There are 11 hidden switches. A switch that is on adds its own fixed numbers to the row, and there is some noise. The rows also spread widely along 13 directions, which tell nothing about the answers.
In the rows, 128 means zero.
Some rows, each with its switches (1 for on, 0 for off) after it:
[138 142 122 172 134 130 136 129 141 127 179 120 130 124 138 152 134 160
 131 147 143 101 115 118 127 112 141 115 110 117 132 145 126 121 132 137
 121 139 112 120 143  81 139 156 109 130] | 0 0 1 0 0 0 1 0 1 1 0
[106 120 129 153 116 127 112 107 111 114 124 123  96  75 140 119 114 199
 108 143 121 110 100 131 142 130 124  89 108 135 154 112  96 108 114 196
 119 163  90 124 179 102 143 135  99 146] | 1 0 1 1 1 0 0 0 0 1 0
[ 98 141 133 190 138  85 165  93 115 111 145 130 126 123 200  75  70 115
 144 145 124 156  88 120 123 159 152 107 176 129 112 122 155 101 184 122
 124 158 147 157 123 167 138  92  87 193] | 0 1 1 0 1 1 0 0 1 1 1
[137 117 148 191 131 136 126 103 149 138 118 124 133 144 132 139 141 155
 128 132 137 104 126 123 118  96 116  88 129 125 143 159 140 117 125 146
 126 146 124 122 145 104 132 155 128 137] | 0 1 1 1 1 1 0 0 0 0 1
[158  95 120 136 118 137 139 117 139 129 115 114 125 151 163 124 119 134
 125 137 111 156  93 169 109 118 167 124 138 153 135 133 121 146 107 157
 161 150 143 122 148 126 115 141 119 144] | 0 1 0 0 0 0 1 1 1 0 1
[183  70 131  88 116 118 184 168 166 136  97 115 144  96  95 154 175  98
  90 150 102  58 141 172 187 118 164 124 128  76 161 112 120 196 123 121
 169 107  62  91 156  85 150 110 101 144] | 0 1 0 1 0 0 0 1 0 1 1
[110 102  88 240 121 146 149 144 113 128 146 131 119 148 145 182  62 167
 115 186 156 171 111 144 141 112 162  93 125 116 139 134  97  81 165 136
 133 187  90 119 138 121 180 150 123 154] | 0 1 1 1 1 0 1 1 1 1 1
[133  84 113 162 116 105 144 157 173  86 188 103 139 142 134 125 154 155
 116 153 107 119  98 102 133 133 168 162 114 138 132 154 121 179 159 157
 124 177 111  98 120 102 136 126 104 159] | 1 1 1 1 0 1 1 1 1 1 0
[140 104 141 172 118 137 148 128 128 143 147 126 131 149 163 128 112 147
 121 146 127 131 111 155 124 129 132 105 131 112 130 138 141 137 126 136
 143 152 117 126 138 128 129 126 135 139] | 0 1 0 0 0 1 1 1 1 0 1
[113 109 126 176 144 121 137  92 157  95 112  93 105 127 127  91 119 153
 120 123 115 121  87 111 105  72 166 107 176 171 144 146 102 109 138 193
 130 136 167 118 139 112 144 149  89 136] | 1 1 0 0 0 1 1 0 1 1 1
[137 126 130 186 145 153 129 101 142 122 143 114 104 161 155 121  99 185
 122 134 126 155  87 140  86  82 151  88 139 165 143 134 117  92 119 180
 119 151 156 120 153 118 136 173 131 121] | 0 0 1 1 0 1 1 1 1 0 1
[ 88  98 121 174 123 106 162 142 122 103 136 110 117 120 133  84  89 134
 107 153 123 153 115 115 123 107 133 115 155 149 150 143 112 129 170 174
 148 155 136 115 131 135 153 122 111 139] | 1 0 1 1 0 1 1 0 1 0 0
[124  99 103 158 119 129 119 125 157 107 136 111 138 159 130 148 138 158
 144 137 129 136 101 131 111 125 165 155 106 160 122 143 118 151 123 144
 125 172 124 129 115 121 125 143 127 149] | 0 1 0 1 1 1 0 0 1 0 1
[134  83 139 144 124 126 147 141 150 106 117 115 126 168 123 118 142 144
 108 122 101 129 120 133 123 122 136 146 131 147 140 140 126 173 129 141
 135 154 121 112 122 140 134 120 151 130] | 0 1 0 1 1 0 0 0 1 0 0
[128 170 101 143 142 117 184 129 111 117 121 132 163 105 132 117  95  66
 143 148 149 154 152 158 119 129 180 103 160 133 125 124 167 119 179 100
 180  92 142 159 143 145 112 143  95 119] | 0 1 1 1 1 0 0 0 0 0 1
[110 111 127 144 124 112 158 117 146 140 113 115 137 112 135 115 115 112
 135 143 126 122 109 151 132 119 129 121 144 134 138 127 142 140 142 135
 141 144 130 135 121 134 140 118 117 147] | 0 1 0 1 1 1 0 0 0 1 1
[203 116 165 128 116 162 116  89 170 181 142 118 132 130 165 158 176 180
 126 133 115  91 100 169 110  96  96  79  77 128 161 153 154 139  54 168
 139 143 118 107 185  53 103 184 146 121] | 0 0 1 1 1 1 1 1 0 1 1
[ 87 118 143 176 122 137  66  74 174 141 107 115 112 100 122 145 148 209
 147 116 131  56  78 125 140 114 138 105 130 134 111 137 114 135  87 181
  80 155 123 161 118 111 138 142 106 161] | 0 1 0 1 0 1 0 1 1 0 1
[118 152 149 144 141  94 146 100 137 128 160 116 120  77 169  79 121 143
 129 143 116  96  85 127 124 131 146 104 152 118 144 111 144 119 143 159
 114 131 131 127 159 108 129 118  71 167] | 0 1 1 0 0 1 1 0 0 0 0
[118 132 154 206 133 140 118 100 135 117 133 135 113 158 146 120 108 181
 127 119 127 110 118 107 119 122 103  93 136 144 126 149 144 112 129 149
 104 152 121 146 131 137 134 139 148 122] | 0 0 1 0 0 0 0 1 1 1 1
[118 109 115 148 138 121 146 130 142 114 145 106 119 148 148 132 110 145
 130 122 124 158  85 141 124 112 171 137 155 128 109 122 103 140 144 147
 128 158 154 129 113 145 151 114 110 156] | 0 0 0 1 1 0 0 0 0 1 1
[150 136 124 156 150 125 144 107 153  86 134 126 116 146 133 113 122 180
 117 136  97 115 104 116 111 135 148 136 108 182 161 109 144 132 134 139
  96 151 100 120 147 117 136 139 135 131] | 0 0 1 1 1 0 1 0 1 1 0
[139 101 117 162 111 107 109  80 134  96  59 130 122 126 145 102 119 142
 136 127 111 105 112 105 133 146 148 119 136 166 138 149 122 131 123 154
 131 153 108 146 142 117 123 113  89 178] | 0 0 0 0 0 0 1 0 1 1 1
[154  98 115 152 122 160 148 138 149 141 119 122 137 174 124 179 126 140
 122 130 128 139 120 166 125 111 145 130 118 132 121 137 126 149 111 115
 150 142 123 133 122 132 139 145 160 114] | 0 0 0 0 1 0 0 1 1 1 1
[193 120 124 167 156 151 153 120 144  95  90 130 119 159 107 167 154 162
  90 128 116  99 136 145 133  98 198  90 139 116 143 121 109 114 124 122
 137 105  99 104 181  95 142 159 109 130] | 0 1 1 1 1 0 0 0 1 0 0
[116 107 144 141 103  99 133 118 129 137 154 109 123  87 185  96 129 127
 132 138 126 126  94 134 141 128 141  92 150 102 123 154 122 139 132 178
 155 149 134 128 146 104 126 120  81 176] | 0 1 0 1 1 0 0 1 1 1 1
[136 154 112 122 159 109 144  98 190  92 157 102 118 100 135  91 133 162
 130 144  87 108  62 125  90 117 176 151 121 213 178  92 153 135 138 173
  91 150 135 112 150  98 129 159  95 134] | 1 1 1 1 1 0 1 1 0 1 0
[129 108 112 159 123 144 133 122 133 121  96 119 130 132 117 137 115 145
 122 137 128 137 122 152 119 108 155 116 139 152 139 135 118 137 128 156
 156 145 130 131 140 129 130 144 116 126] | 1 1 0 1 0 0 1 0 0 0 1

New rows, each followed by its switches (1 for on, 0 for off):
[155 114 130 135  99 117 130 135 113 133 135 130 144 124 169 119 134 119
 125 128 128 136 127 142 138 152 151 109 141  92 107 157 134 159 131 142
 170 136 128 139 144 125 105 109  95 161] | 0 0 0 1 0 0 1 1 0 0 0
[122  99 154 193 125  99 153 124 135 111 169 115 131 152 176  90 115 138
 122 124 117 147 105  95 126 125 125 109 166 112 115 171 140 145 173 153
 136 168 154 121 119 140 140 101 110 171] | 1 0 1 1 1 1 1 0 0 1 1
[113 114 120 148 121 129 134 139 172 135 151 112 138 104 100 153 137 155
 132 154 126  85 113 131 142 107 124 135  97 148 153 137 135 163 123 153
 119 148  94 126 119  92 147 153 135 119] | 0 0 1 1 0 0 1 1 1 1 1
[142 113 135 148 136 122 156 133 162 116 155 118 135 158 142 123 141 138
 124 134 110 126 111 131 106 127 125 150 116 158 147 136 155 154 141 125
 126 162 125 111 121 117 131 133 144 128] | 1 1 0 1 1 0 0 0 1 1 0
[139  89 137 174 139 121 158 126 160 116 133 121 124 170 151 123 116 157
 105 130  95 135  91 135 128 133 154 130 153 132 127 130 137 156 149 128
 118 163 133 123 116 153 156 107 136 165] | 1 0 1 1 1 1 1 1 1 0 0
[ 67 109 156 119  90 116 148 154 127 152 166 117 148 101 144  82 113 117
 131 138 119 138 129 149 128 152  62 133 116 144 128 153 172 198 136 160
 163 154 139 156 104 166 106 111 166 104] | 1 0 1 1 0 1 0 1 1 0 0
[105 151 124 151 133 132 151 120 126 114 145 132 138 110 128 111 101 153
 140 145 126 121 125 148 121 151 138 124 116 157 137 109 166 140 140 127
 125 133 106 158 130 148 120 132 141 110] | 0 1 0 1 1 1 1 0 1 0 1
[102  65 136 135  97 104 130 154 168 149 152  94 138 116 122 147 166 138
 124 132 129  97 101 122 160 107 114 147 122  85 118 167  99 188 122 159
 134 168 125 110  98 100 156 106 117 166] | 0 0 0 1 1 1 0 0 0 1 0
[ 85  59 110 188  83 113 133 132 100 148  97 114 131 137 170 128  78 109
 126 158 147 191 104 150 139 118 133 109 158 106 111 166  84 127 147 165
 184 191 149 133 124 155 142 107 100 188] | 0 1 1 0 0 1 0 0 0 0 1
[162  93 143 128 148 135 147 125 172 110  90 113 110 165 106 125 147 161
  91 114  82  95 101 142 124 101 149 135 140 152 158 106 117 160 110 149
 112 133 120 102 145 131 147 128 141 125] | 0 0 1 0 0 0 0 1 0 0 0
[117  92 141 165 127 126 144 140 135  99 129 112 117 127 113 111 131 167
  99 129 108 112 123 122 138 108 140 114 148 129 148 136 113 159 142 173
 136 145 110 110 139 129 147 122 126 124] | 1 1 0 1 1 0 1 0 0 0 1
[136 117 127 170 144 143 124 104 173 134  84 125 130 155 102 152 135 154
 131 119 131  85 115 134 119  97 142 112 138 145 137 129 133 126 117 132
 105 134 124 136 117 122 147 145 131 133] | 0 0 0 1 0 1 0 1 0 0 1
[145 103 128 131 134 122 147 133 149 126 144 101 114 126 149 126 142 143
 110 147 118 133  91 149 114  87 164 119 129 131 153 128  98 130 119 173
 145 146 134  90 162  83 138 157  98 149] | 0 1 1 1 0 0 0 0 1 0 0
[134 146 129 191 148 113 137  99 132 129 138 136 125 127 180 138 107 146
 143 146 141 117  96 134 129 137 171  97 148 105 114 120 138  96 152 117
 112 152 119 139 140 114 143 128  78 191] | 0 1 1 1 0 0 0 0 1 0 1
[ 94 118 172 252 117 137 112  82 128 165 130 139 113 154 184 114  84 179
 131 141 139 133 104 116 116 118  61  64 150 128 130 175 156  90 136 155
 106 188 140 145 123 140 144 135 148 155] | 0 1 1 1 0 1 1 1 1 1 0
[179 130 137 157 141 115 167 129 128 110 136 136 133 151 153 126 133 127
 110 136 118 113 133 122 129 136 140 109 128 110 144 130 144 120 150 108
 136 131 103 109 162 107 135 121 111 148] | 0 0 1 0 1 0 0 0 0 1 0
[141 110 114 151 125 129 120 116 193 124 105 111 145 107  79 171 174 149
 130 142 125  55 121 121 143  95 149 125 103 147 159 146 131 154 115 147
 118 135  90 117 137  69 141 167 114 130] | 0 1 1 1 1 0 0 1 0 1 1
[133 166  91 192 135 134 154 139  83  93 147 140 141 126 131 133  91 132
 126 152 163 146 150 133 123 138 190  94 145 105 110 127 127  85 174 117
 153 112 114 143 159 132 123 138  82 124] | 0 1 0 0 0 1 1 0 0 0 0
[124 103 114 160 137 130 160 129 136 118  96 126 123 137 120 132 104 138
 118 151 127 121 118 154 133 119 158 121 137 137 145 105 120 124 141 125
 131 143 101 124 131 134 153 124 120 143] | 0 1 0 1 0 1 0 0 1 0 1
[102 122 140 135 126 113 137 114 151 161 134 113 131 101 154 128 124 126
 136 140 124 109  87 157 135 124 133 130 142 120 122 124 136 152 121 136
 132 144 140 144 120 126 137 124 108 160] | 0 1 1 0 0 0 0 0 1 0 0
[144  91 116 128 134 113 193 147 146 137 126 110 133 125 156 130 108  92
 111 156 117 147  95 185 146 115 196 116 170  97 127 105 119 151 156 122
 168 128 135 118 134 138 151 113  92 173] | 0 1 1 1 0 1 0 1 1 0 1
[128 138 110 143 133 108 145 132 182  95 129 121 161 126  79 117 147 116
 148 135 119  68 139  91 119 131 130 167 108 183 160 141 174 171 152 119
 108 127  96 133 102 110 127 138 130 107] | 0 0 0 0 0 0 1 1 0 1 1
[132 133 150 141 144 133 145 107 158 120 128 119 123 115 110 112 135 171
 123 122 108  77 115 131 129 114 117 113 123 148 155 111 153 148 117 147
 104 123 110 131 139 120 137 132 142 109] | 0 0 0 1 1 1 1 0 0 1 1
[131 121 121 173 159 108 155  93 189 126 113 114 121 133 138 115 115 143
 134 150 112  97  74 132 109 102 169 123 150 164 166 107 145 110 145 133
  89 150 123 118 121 106 166 139 104 171] | 0 1 0 1 1 1 1 1 1 0 1
[120 108 142 161 123 106 125 131 148 106 169 108 135 158 170 100 139 138
 137 103 121 146  98 103 112 124 150 128 166 121  96 173 132 161 152 164
 136 160 172 132 106 143 121 112 106 161] | 1 0 0 1 1 0 0 1 0 0 1
[117 123 130 189 138 136 155 123 131 103 127 130 112 151 127  98  88 170
 105 155 107 130 116 129 104 121 120 112 124 178 175 112 144 111 144 152
 110 155 102 115 150 141 143 143 154 105] | 0 1 1 0 0 1 1 1 1 0 0
[129 168 120 173 131 138 154 121  92 116 152 145 137 110 153 122  86 143
 126 151 138 150 139 150 125 158 140  96 132 132 124 120 163 113 162 123
 152 133 116 154 159 147 112 134 112 116] | 1 1 1 1 0 0 1 0 0 1 0
[156 130 133 116 137 119 135 106 169  88 157 108 136 139 142  96 151 158
 138 122  88 119  92 128 105 139 162 158 118 180 133 124 157 181 123 155
 121 144 140 129 140 129  92 134 119 128] | 0 1 1 1 0 1 1 0 0 1 1
[167 110 133 201 142 138 172 125 112 108 107 138 117 169 152 125 100 138
  95 140 121 145 136 140 124 116 152  84 165 117 139 138 129  99 162 120
 154 139 118 109 157 128 150 127 115 141] | 1 1 0 1 0 0 1 0 1 1 0
[ 85  74 136 128 105  99 124 114 153 144 111 100 118  80 145 102 122 150
 129 145 107 103  69 147 154 125 138 136 144 122 138 119 100 173 116 185
 126 173 122 127 120 125 150  93  90 189] | 0 1 0 1 0 1 1 0 0 0 1
[133 155 113 190 139 118 130 110 121  84 160 128 129 146 158 104 115 160
 138 137 137 144 115 103  96 134 175 112 133 151 123 146 140  99 158 145
 120 144 134 134 146 117 115 144  96 144] | 0 1 0 1 1 1 1 0 1 0 0
[120 103 144  95 134 118 154 122 188 127 182  84 123 107 141  98 147 158
 128 142  83 109  61 154 110 111 130 170 110 184 158 109 144 194 107 178
 122 158 144 111 128 111 123 139 135 119] | 1 1 1 0 0 1 1 0 1 1 1
[150 106 114  90 124 121 198 183 127 102 165 121 147 160 150 102 115  93
 110 146  94 179 125 180 114 166 165 173 126 150 134 104 160 199 159 109
 178 144 124 119 125 170 108 105 147 112] | 1 1 0 1 0 0 0 1 1 0 0
[127 131 139 224 126 138 137 113  99 122 114 149 120 161 159 124  89 153
 116 132 141 146 138 124 125 135 117  70 157 111 123 148 141  85 159 128
 130 154 116 140 145 152 142 123 130 140] | 0 1 0 1 1 0 0 1 0 1 0
[104 114 142 152 118 123 140 130 125  96 171 100 126 151 152  74 114 146
 127 121 108 176 109 119  90 111 128 132 142 179 132 164 136 165 138 188
 158 150 172 131 132 154  99 145 149  98] | 0 1 1 0 1 0 1 0 1 0 1
[141 116 148 159 145 141 142 116 147 111 130 125 105 160 133 126 123 189
 106 128 100 119 105 134 116 117 115 120 112 159 156 115 131 131 117 146
 101 158 107 114 147 127 146 140 161 118] | 0 0 1 1 1 0 0 0 1 1 0
[192  69 133 170 125 140 121 126 154  79 105 120 118 212 137 140 159 171
 101 100  96 125 113 106 119 120 162 133 137 139 122 158 103 155 119 152
 130 166 121 100 141 125 127 120 125 149] | 1 0 0 0 0 0 0 1 0 1 1
[ 93 117 118 134 129 106 124 106 172 138 114 112 131  89 121 137 127 148
 146 141 121  87  84 136 142 125 146 142 117 150 139 115 127 155 120 145
 106 154 110 148 111 111 152 130 107 168] | 0 0 1 1 1 0 0 0 1 0 1
[122 144 158 172 126 134  97 103 145 112 176 126 129 153 150 110 151 194
 152 120 128  91 112 100  94 142  96 131  88 160 129 150 161 139 105 156
  91 166 113 138 131 111  98 147 147 115] | 0 1 0 0 0 1 0 0 1 0 1
[159  77 143 190 129 137 122 118 144  91 111 120 110 201 147 116 139 179
 101 115  98 141 110 110 105 112 146 125 146 153 137 161 112 143 129 162
 130 174 135 102 138 129 133 129 132 148] | 1 1 0 1 0 0 1 0 1 0 0
[118 114 141 167 144 127 152 120 140  99 113 129 101 157 124  96 103 171
 109 141 100 118 114 124 109 129 103 134 119 185 178 101 138 123 138 145
  96 167  92 108 135 139 149 125 157 116] | 0 1 0 1 0 0 0 0 1 1 0
[ 83 108 126 150 117  89 133 109 133 128 130 107 122 108 167  71  92 125
 146 142 128 148  82 120 113 123 129 128 153 153 138 137 121 132 148 179
 129 172 154 135 114 136 138 106  91 177] | 0 0 0 1 0 1 1 0 0 0 1
[168 102 142 168 144 111 132 100 156  97  88 123 117 147 137 126 163 151
 105 110 103  79 108 110 134 119 181 111 163 115 129 140 117 130 131 135
 120 130 118 114 149 102 144 117  81 182] | 1 1 0 0 1 0 0 0 1 0 0
[ 89 114 147 162 127 111 154 149 143 132 183 101 134 149 150 103 123 124
 131 120 130 154 107 121 115 106 113 138 162 119 112 159 137 160 161 150
 137 158 173 124  93 151 139 116 138 127] | 0 1 0 1 1 0 0 0 0 1 0
